All groups share one centre, and each spreads out both ways along 13 directions, with some noise.
Some rows, each with its group after it:
[-21  -5   8  -4  -4  23  -9   7 -13  -6  -1   1 -11  20   6  -7  -8 -27
  20  15 -31]	Zodug
[ -6  21   5  13  10  -7  -2 -13   0   9   3  -1 -12  -5  -9  -6   9  18
  19 -15  11]	gep
[  1  32 -29  22   3   9   7  -4 -15  19  -2   2  12  -6  53  -9  -7  13
 -50  -4   2]	Zodug
[-17   2   0  -2 -15  14   7  -2 -38 -25  45   6  19  21  13 -31 -26  -7
  -3 -10 -23]	lakip
[  1  -5  19  -4  28  17  15  15   9 -10 -11   7 -21  10 -39   6   3 -20
   7  19 -19]	piraf
[  9  11   5 -22  28  -4  -4  37  11 -18   6  18   3  20  -6  38  23 -26
   6  -4   1]	zura
[-17  -9  22  10  10  -7   4  -8  -2  19  20  -6   3 -34 -12  27 -20  -4
 -12  -3 -11]	zura
[  6  -6  -8  -6  13  20 -27  19  -5  10 -18 -12 -13  20  -4  -7  -1 -46
 -15 -27  -4]	gep
[  9  23  -2  24  -7  -5 -25  -3  -5  11   6   2  -9  -5  12   3   1  -8
 -10 -27   1]	zura
[-12   9   1  10  -4   6  -2 -19  -8  19  -6   0  12   2 -15 -25   2  27
  11  -2 -23]	zura
[-39 -45  -1 -17  -4  19  23   1   1   3 -34 -44   9 -10   5 -11 -15  -4
  -1 -30 -15]	piraf
[ 25  15  30  -5  12  12  15  12 -14  14 -37  13 -11  -1  -3 -13 -28 -31
 -19  34 -26]	piraf
[ 17  12  -2   1  -5 -23  11   2   2 -11 -11 -10   1 -17  21   2  -4  -1
  -4 -20  46]	zura
[ 10  40   9  -6 -15 -10  15 -16  -2   8   7  -4  16 -15  17  11   0  17
   1  -4  32]	lakip
[ 17  15 -18  30  -1  11  23 -14 -17  -7  35 -11   8  -3 -15 -19  -3   0
 -15  14  -6]	gep
[ -6   8   5  11   1  30  18 -16 -13  22   7   4 -22   6  16 -22   0  38
  12   5 -23]	gep
[-25  -4 -26   6   2 -10 -17  11 -11  -5  17  12  38   0  55  17   0  10
  -9  11  20]	gep
[  4  12  -2  -7  -6  -6  -5  -5   9  -1  22  -3 -33  -6  25  11   1   6
 -16 -39  24]	Zodug
[-26 -23   1  10  22   3   8  19 -12 -23  16  12   4  -3  24   8 -10   5
  -2 -12   4]	gep
[-14   6  13 -13  -7  21   7  -6  -4  -8  -1   1  -7  14 -11 -13 -11 -10
   3  10 -21]	Zodug
[  9  16 -10 -10  -3  13   1   3 -21  11  32  14  24  12  29   4  -5   6
 -26  15  -5]	piraf
[ 38  27 -14  23  18   8  -2  -2  16  11 -26   2 -35  11 -30 -17  24  -4
 -11   4   0]	piraf
[-10  -6   4  -8   4 -11   0  17  -2   0   3   5   7 -10  27  22 -11  -9
 -18 -15 -17]	gep
[  1   4   4  13   1  -3   6  -4  -6  18  11  -7  -8 -14  26   5  11  36
  21 -34  11]	piraf
[ 13   7  12   9  22  -8   8   5 -10  10   2  15 -35  -6  14 -12  -1  21
  14 -17   7]	lakip
[  1   8  29  -4   7   5  -7  16  -2 -22  23  26 -40  11   7  16  -5 -16
  14 -18  -8]	Zodug
[  8  18  31  28   6 -22  12   7  -9   5  14   5  -9 -31  13  28  -3   5
  33 -14   0]	piraf
[ -1  -3 -10 -27 -13  -6 -16   4  29  -4  -9 -23   1  11 -23  23  25 -20
   4 -31  -2]	gep
[ -9 -21   7  12   4   7 -17  -2 -13   1  36  17 -18   9  -9 -11  -4  14
   8 -12 -26]	Zodug
[ -7  -5  31 -14 -10   3  31  -7 -29 -13  27   6 -15  -6  19 -23 -35  13
  18  -5   1]	lakip
[-24 -10 -10 -16   3   1  -9  -5  -8  17  -7 -12  17  -3  32  -1  -9   1
   2  11  29]	gep
[ 23  19   3  -3   1  18  13  15  -9  -9  17  21 -19  23  18  -2  10  10
   0 -10 -24]	zura
[ 12  12   1   1 -16   2 -11   2  -3   2   4  -2  15   2   1  12  -2 -23
  -4  13  -4]	lakip
[-15  -1  35 -22 -23   3   2 -17  -1 -10  16  -6 -16   1  -8   7 -10  -5
  49   6  15]	lakip
[ 14  16  15  20  15  43   2  -1  -6   6  30  12 -49  12   4   5  11  12
  11 -13   8]	zura
[-15 -17  -6 -10  -4   7 -21   8  -7  20 -21  -8  -4   8  22  -9  -9 -18
  -4 -10 -34]	zura
[ -6   8  10 -41  18  23   6   2   2  -2  -1  15   5  28 -28  -4  -6 -17
 -13  46   3]	piraf
[ 48  15  14  13   0  10   5  19 -22 -11   8  20 -23  10  17  -9  -2 -12
  12   0  17]	Zodug
[ 10 -10  15  -8 -13  65  25   4  -5  -6  -3  -3  -5  22  -3   9   2 -11
   6  40 -13]	lakip
[-17  20  21 -10   5   9  16 -10  -4  18   5  -4   3  -8   1  15  -9  -1
  12  22 -15]	piraf
[ -1  18 -33  30  15   1   5  -2   6 -17 -12  -4   5   5  -9 -14  14  -6
 -17  17  16]	lakip
[ -6  12  12 -22   2  -9   0   0   5  17 -35  11 -20  -6  30 -13 -16  16
 -25 -28  -6]	piraf
[ -7 -15   7  14  -5  -1   9   5 -25  -4  16   8  11  -6  14  -8 -25  -9
   5  23 -34]	Zodug
[-21  59  -7   0 -12 -15 -28 -28  11  17   1   6  29   8 -21   4  11   0
 -11   6 -16]	Zodug
[-25  28   0   5  -7  -5  -9 -14  -8   6   6   5  19   3   8  -7  -4   9
   1  -4 -15]	lakip
[-20  28  21   8   8  -3  -3 -10  -5 -14  13  16  18   8 -40   0  -3 -13
  27  36 -15]	gep
[ -4  17  15  -2 -25  13   2  -8 -11  11 -12   1  -5  -1  34  -8 -13  11
   0 -18 -12]	lakip
[  4  -5  35  21  -6  11   6   5 -25 -14  12  25 -48  -2  28 -19 -26   5
  26 -12  -9]	zura
[  0 -13  -6 -16   2  14   5   2   5  12  -8 -23  -1   3  -7   1   8  -6
   1 -10   4]	Zodug
[ 22 -19  -1 -26   0  -7 -26  13  -4  16 -21 -12   3  12 -10  -6   5 -33
  23   3  14]	zura
[  1  10  10  14   7  -6 -10   8  -2  -9  19  16   6   6 -25  10   7  -9
  11  -1 -32]	gep
[  9  -1  15  -6  20  -1 -15  10  -4   0  15  13   4   7 -28   9   2 -16
   8   9  13]	Zodug
[-32  25   6 -18 -10   9 -26  -5   5   6 -23  -2  11  18  -4   2  -7 -35
  -6   6 -26]	lakip
[  7 -10  -8   7   2 -16  -1   4 -18   2 -12  -9  28  -7   4 -26  -8   5
  -6 -30  14]	lakip
[ -2   9 -10 -17  -2   8  30 -20 -16   2  -3 -22 -11   1   4 -45 -22  -1
  -7  12  27]	lakip
[  5   0  11 -15 -32  -7 -22 -13 -22  23  17  -5 -14  -3  46 -13 -15   9
  24 -26  16]	piraf
[  3   9   8  15 -24  18  20 -12 -28 -10   2  11 -20   8  28 -45 -25  20
   4   1 -24]	zura
[-17  29  14  22  -7   5   3 -16   2 -12 -30   9 -44   6   1 -32 -10   2
  14  -3 -18]	piraf
[  2   3   3  12  19  -8   9   8   0   1 -29  -2  20 -10 -18  -4  -2  -5
  -8   4  -2]	piraf
[  3 -17   2 -16   3   5   9   9  -6   4  16  -4  19   0  -4  16  -5 -12
  -4  22 -18]	gep
[-16  -3   5  23   7   0  23 -14 -17 -28  15  17  14  -9  -7 -29 -22  30
 -13   6  12]	Zodug
[ -3   0  32 -10  23  13   2  12   4  17  -3  13 -37   0   2  16   4  13
  12 -29 -17]	zura
[ 46  10  20 -15  10   8 -32  26   1   0  -4   9 -16  26 -32  11  17 -42
  12 -24  12]	zura
[ 41   9  11  13  -1 -13 -15   6 -15  16   3  15 -17   0  13 -13   6  12
  25 -17   9]	zura
[ -9   2  -5   8 -17  21   0 -12  -8   1  -6  -7  -4  12   8 -20  -3   5
   9   4  -9]	lakip
[ 19   5  -7  -2 -18  -1   8   0  -5   6  28 -15  -4  -4  15  16   5 -15
  14  12  -9]	Zodug
[ 19  -1  -6  28   9   1 -11  20 -24   0   1  16  19   7  10  -8  -1  -9
  -5   4 -17]	Zodug
[-35  18  18  31  12  10  16  -2  -1 -22 -17   5  -8   0 -13  -3  -5  -5
  22   4 -32]	piraf
[ 17  15   4 -10 -15  13  21  -6   4   9 -19   1  20   6  -7  -4   9  18
  -2  17 -24]	gep
[  6  -7  18 -21  10  13  17  18   9  -9  11   3  -4   5 -24  21   1  -8
 -20 -27 -32]	zura
[ -3  10 -14  15   7   0  -9   7  -8 -28  24   3  31  16 -24  -1  10 -15
   5   2  11]	lakip
[ -1 -29   8  18  12 -11 -28  25 -18  -7  -6  23  29   7  -9  -6  -3 -10
  21   4 -24]	gep
[ 25  -5  10 -11   1  22  12  13 -27  -8  -9  10  16  14  13 -13 -18 -20
   5  46  26]	gep
[ -4  -5  23  -4  -4 -11 -25  -8 -10  21  10  12   1   0 -22  -8 -11  -3
  23   9 -30]	Zodug
[-14   4   4   1  -7  17 -16  -9  -7  15   0  -8 -18   4  11  -4 -10 -18
   7   6  -2]	zura
[ 22  25  -6  19 -10  -7   1  -1 -10   4 -20  -1  -2  -6  20 -17  -8  -4
 -16 -13   9]	piraf
[ -2   3  20  -4   7   5 -13 -12 -10  24   3  -8 -24   0 -20 -14 -10 -16
  27   4  -1]	gep
[ -1 -20  28 -44   4   6   8   2  -2  10 -11 -15 -11  -1  -2   2 -11  -6
  24  -7  31]	piraf
[-10  27   5  18 -20  18  -9 -10 -12  -5  -1  10 -16  15  33 -22   1  21
  13 -31  -8]	lakip
[  0 -19   2  -7 -24  -1  31 -18  -1 -19   6 -22  15  -7 -31 -22 -11  12
   7  -1  -8]	Zodug

New rows, each followed by its group:
[-15 -35  -5 -31 -19  11  -8 -28   4   4  12 -33  -4   7 -42 -25  -9 -10
  11   5  18]	Zodug
[ 15 -15  12 -15  13   9  13  20  -5  10 -17   5  -9  -2  32   7   0  14
   0 -13  17]	gep
[-19  10  10   3 -14  30  17  -6 -29  32  30 -14  14  -9  46  19 -16   5
   7   6 -40]	piraf
[ 22  21 -18  -4 -11  29  -2 -13   3  32 -31 -25 -14  16   0 -27  15   5
 -12 -21  -2]	gep
[-28 -21 -10   2  35  13   6  12   1  12 -18  -1  14   5 -20  -4  -1  -4
 -15  16 -40]	lakip
[-27 -12   1  15  -2   6 -15  -8  -8  -1  14  -5 -24   5  -6 -17  -6  -3
  16 -25 -30]	gep
[-13  -3  17 -20  21 -22  18  -9  19   2   6 -10 -26 -21 -24  20   3   1
  27  12  27]	lakip
[  0 -19 -11  19  -1   9   3   5 -15  -5   0  -2  18   2  -3 -16  -6  -4
  -4   9 -17]	lakip
[  2   3  15  32  12  13 -18 -10 -17  13  -5  -3 -10  -9  -9 -12 -12 -12
  18  10  40]	zura
[ 24  -9  15  -7  -7   0 -18   8  -8   1   7   9 -35  11   1  -8  -8 -22
  15  -6  -3]	piraf
[-14  24 -33   5 -23  18 -15 -18 -13  20 -23 -30  24  16  19 -26   0 -28
   8  35   3]	Zodug
[ -8  38   2  19  -8   4   9 -10 -24  11  37   2  33  -9  36  16   1  21
  12   3  11]	piraf
[ 34   8  21   4   4   5   5  10  -5   8  11  11  -6  -3 -19   7   0   1
 -18 -32 -22]	zura
[-11   6   2 -29 -10  15  12  -4 -18 -11  -3 -14 -17  17  16 -35 -26 -18
  -8 -23   8]	lakip
[ -6  20   9  -9   7  25  10  -8   8  26 -22  -9 -32   6   3  -2   3   2
  -3   1 -23]	piraf
[ 19  14  20 -10   1 -15  -4   0  -6   9  12  23 -24  -6  14  -1 -11   6
   1   2   3]	piraf
[-15  21   2  -7   9  13   7   9   3 -22 -11   6 -20  17  24   2   6  -6
  11  -3  17]	zura
[ -1  -1  19 -23  17  27  25  13   5  -4 -16 -14 -16  -5   5  22 -16 -30
 -27  -5  21]	zura
[ 22  -5  26  17  -2  19   1  25 -39   2  29  15  -1   0  31  11 -16 -20
  22   1 -20]	piraf
[ 21  29  -3   0 -25   8   3 -10  -7  -4  26  10   8  14   9   4   5  -1
   6  34  -7]	gep
[  4  25 -11  48   6  19  14   2 -15 -11  35  -6  15   1   3  13  23  10
  24  -2   7]	piraf
[  9   3   5   8  19  -7   7  26  -1 -16 -25   4  34   1 -18   9   7 -17
   1  -5  -3]	Zodug
[-12 -21  -8  -8 -24  -8  10 -16  -5  25   2 -31 -21 -26  42  -3 -23   7
 -11 -18  -6]	zura
[-32  16  -8  -2 -16  -8   9 -24   7 -17  20 -18  -7  -6   9   0  -3   4
   8  -8  20]	gep
[ 44   1   6   5  -3   3  -5  24  -9 -31  21  22  -9  14  -8   2  -3 -23
 -29 -30  -6]	Zodug
[ 22  28   5  14   6 -23 -14   8  -8  -5  11  20  10  -3  10   9   6   2
   4 -11  26]	piraf
[-27  -5   7   3  16 -11  19  -2 -15  -4 -20   0  -2  -9  12 -36 -21  24
   0 -25  -2]	lakip
[ -4  16 -19  17  -9   1  -9 -18   5  11 -40 -16   5  -2   3 -25   6   8
   1   1  17]	lakip
[-10  26  -1  26  14   5  -2  -2  -8  18   9   4  19  -4   8  11  15  23
  14  -7 -12]	piraf
[-14  30 -20  28 -23   1  -2 -36 -15  -1  -2 -16  15  -3  12 -36 -10   6
   7  22  30]	zura
[ -9  23   4  18  20  -2 -17  15  -6 -17  -9  17   1  11   5   4  10 -15
  19  -2  24]	Zodug
[-23  20  -8 -16  20  11  10   1  13  -3  -1   0  12  18 -13  12  25  10
  16  14   7]	zura
[-18  33   6  -3   4  37   2 -20   8  22 -25  -9 -36  21   4 -17  17  18
  21  -8  -1]	piraf
[-44 -12   5   7  -9   5  25 -14 -14 -18  -5 -12 -11 -11  27 -28 -33  11
  -3 -10  -6]	gep
[ -9   2   1 -13 -15   4  18 -10  14 -23  18 -11   2   6 -26  11  10   1
  15   5  -6]	gep
[-10 -16 -14  21  -9  22   5  -5  -8   2  19 -21 -14   5   6  -9  11  12
  23 -21 -17]	piraf
[ 20  -7 -16  15  -8  -1   6   0 -14  -3   9  -7  13  -3   1 -17  -5   3
 -14  -7   9]	Zodug
[ 20  13 -15 -51   6  13   4  19  14   8 -17  -8  -5  33   6  10  29 -13
   3  -3   1]	zura
[  7 -15  -5 -47  12  28  -8   7   9  12  -4  10 -23  34 -11 -10   4  -7
 -28   7 -12]	piraf
[ 24 -29  -4  36 -39 -31 -38   3 -32 -22  54   4  31  -4   0 -10  -6  -8
  35 -22  -3]	lakip
[-10   1  15 -24  -2  11   1  -1   2  -6 -14  -2 -11  11 -21  -7 -18 -38
  -1  25 -20]	piraf
[ -7  -3  11 -22   1  39   2   9  -6  24 -32 -17 -18  14  14  -6  -8 -21
  -4 -12 -25]	piraf
[-16  29   1  -9   2  13  18  -4  18 -16 -23 -12 -13  11  -1   2  18  10
   9 -26  18]	Zodug
[-23  43  -7   0 -11   1 -15  -5   5   6 -18  -7   9   5  15  10  -2 -28
 -22  -9 -26]	piraf
[-12   0   7  11   8 -10  -5  12  -9 -15   6  17  22  -1 -11   3 -11 -17
  -4  13 -28]	piraf
[  0  -5 -12  24  17 -12   2  23  -7 -13  28  16  17 -10  19  21  -1   1
 -30 -20 -18]	Zodug
[ -1  10 -24  33  15  38  26  10  -3 -23  29  -7   8  14  -3  12  28   9
  -1  -6  -2]	piraf
[ -9   0   4 -11  -1  -4  13 -14  -4  13  10   0  20   0 -19 -11   5  29
  21  15 -28]	zura
[ 27  20   9   5 -12  24   2  -7  -1  14 -29  -4 -12   5   5  -6   3  -8
  11  29  21]	lakip
[-18  25  -9  22  19 -15  26 -13  18   5 -62  -6   3 -20  -4 -23   2  36
 -28 -20  -1]	piraf
[ 15  34   0  28  -3  11   8  -6 -15 -13  12  11  -4   2  11  -9  -4   0
  -9   7  23]	zura
[ -1   8   9  -3  -5  18  43 -16  -5  -8  -6  -6   8  -2 -14 -21  -7  24
   2  14  -1]	Zodug
[ 14  -4   6  19  -5  13   0  -8 -25   1  -8  -3  -1   2   0 -36 -16  -6
  18  17  22]	zura
[ 42   4  14 -24  -7 -32 -15  14  -4  20 -23   9 -27   1  27 -14  11  15
  41 -32  15]	zura
[ -5   8 -16 -24 -31 -16   6 -15   9 -15 -10 -34  20  -7   7   2 -12 -30
 -18  -2  35]	gep
[ -2  15  16  34  19  40 -17  -8  -6  13  19   0 -28  -2 -18  12  -2 -15
  -8  -9  17]	zura
[-13   6  -4 -19 -17   3   0  -2  -2   0 -47 -21   3   0  28 -18 -24 -24
 -26 -19  12]	gep
[-24   1  -1 -26   3 -21 -24  -8   8  13  -1  -2  26   2 -20   6   0  -8
  -2   7  -3]	piraf
[  9  -7 -17  14  -2   2 -15   0  -3   5  13 -24  16  -9 -12  11  -2 -33
 -24  -6  17]	zura
[  4  22 -15   0   5  13  17   0  -2  23  -1 -19  19  -8  31  16  14  18
 -20 -25  15]	piraf
[-18  15 -10   2 -17  -6  -9 -14   3 -29   3   5 -12  14   1 -22  -6  -5
  -2  -5   7]	piraf
[  6   0  13  16  18 -11   0  14  -9  15 -33   1  23 -16 -12   0  -8 -15
  -2   2 -18]	piraf
[ 25   8   8  18 -18  10  32 -22 -17  -6  16 -19 -24  -9 -26 -37 -23  -9
  -3   1 -15]	gep
[  5  20   3  15   8  11  -4  -6 -23   6  25  -1 -24   3   6 -15 -18 -26
  -4   5   7]	gep
[ 14 -24 -35  20  -5 -10 -12  26  -4 -50  10  -3  40  13  -6   2  16 -21
  -5 -15  28]	gep
[-26 -10   7   8  14 -19  -6 -17 -10  16   4  10  26 -19  -9 -17 -23  27
 -21   0  -6]	Zodug
[ 14   7 -11 -33  17   0  -4  18  16   0 -17  16   3  17 -19   7  -7 -37
 -67  20 -29]	piraf
[-26   9  -4  -1   0 -34  14 -16   1   0 -13 -12   7 -25   6 -14 -22  -1
 -13   6   2]	lakip
[ 17 -28   9   1   8   1  39  15   2 -11  12  10  -2 -11  13  13  17  55
  19 -11   4]	gep
[ 21  -3 -17  21   5 -20  15  21 -16  -5  39  20  28 -22  53  29   0  24
 -28   2   4]	gep
[  6  21   8   8  16  29   8   5   0  33 -39 -12  -9   4  -8   2   3 -23
  -7  10 -37]	piraf
[  6   9  36 -19   8  -6  14   2 -15  17  16  10   1 -13   8  11 -18   6
  11   5  -4]	lakip
[-21 -16 -19 -24  31  10  32   7   6 -16   8 -20   3   6 -24  -4  -5 -20
 -24   8   3]	lakip
[ 11  -2  13  40  14  14   4  -6  -5   6  35  -3 -12 -22 -21  16   0  10
 -14 -26  11]	zura
[-24   2   2  -8  11  24  36   4  -2  12   2  -7   2 -16  29  22 -22  -1
 -53  -1 -35]	zura
[ -1 -28  -6   5  -7   0 -19  -3 -19  26 -13  -9   4   2   6 -30  -6   3
  21   3 -19]	zura
[  0 -11 -12 -38   4  49   7  15   6  -4 -33 -24 -25  37   5 -11  10 -30
  -5  -8  15]	zura
[-15  -7 -28  -2  36  17  29   5  -5  15  16  -8  12   4  -5  -7   5  13
 -34   6 -29]	lakip
[  6  31  24  -9  -2  29  28  -6  -4 -14  -8   5 -20  11  -3 -13 -10   2
  -6  -1   7]	zura
[  6   8   0  13   7  15 -17  12 -11   3 -16  19  -5  27   0 -25  13  13
  14 -21 -27]	zura
[ -9  -6 -10  -7 -19   7  14 -23 -13  -7  14 -23   8   3 -11 -28 -17 -10
   9  27  12]	lakip
[-40  22  -2  22   0  51  -3 -30   2 -10  16 -16 -22  16 -17  -6   0 -14
   6  17  24]	zura
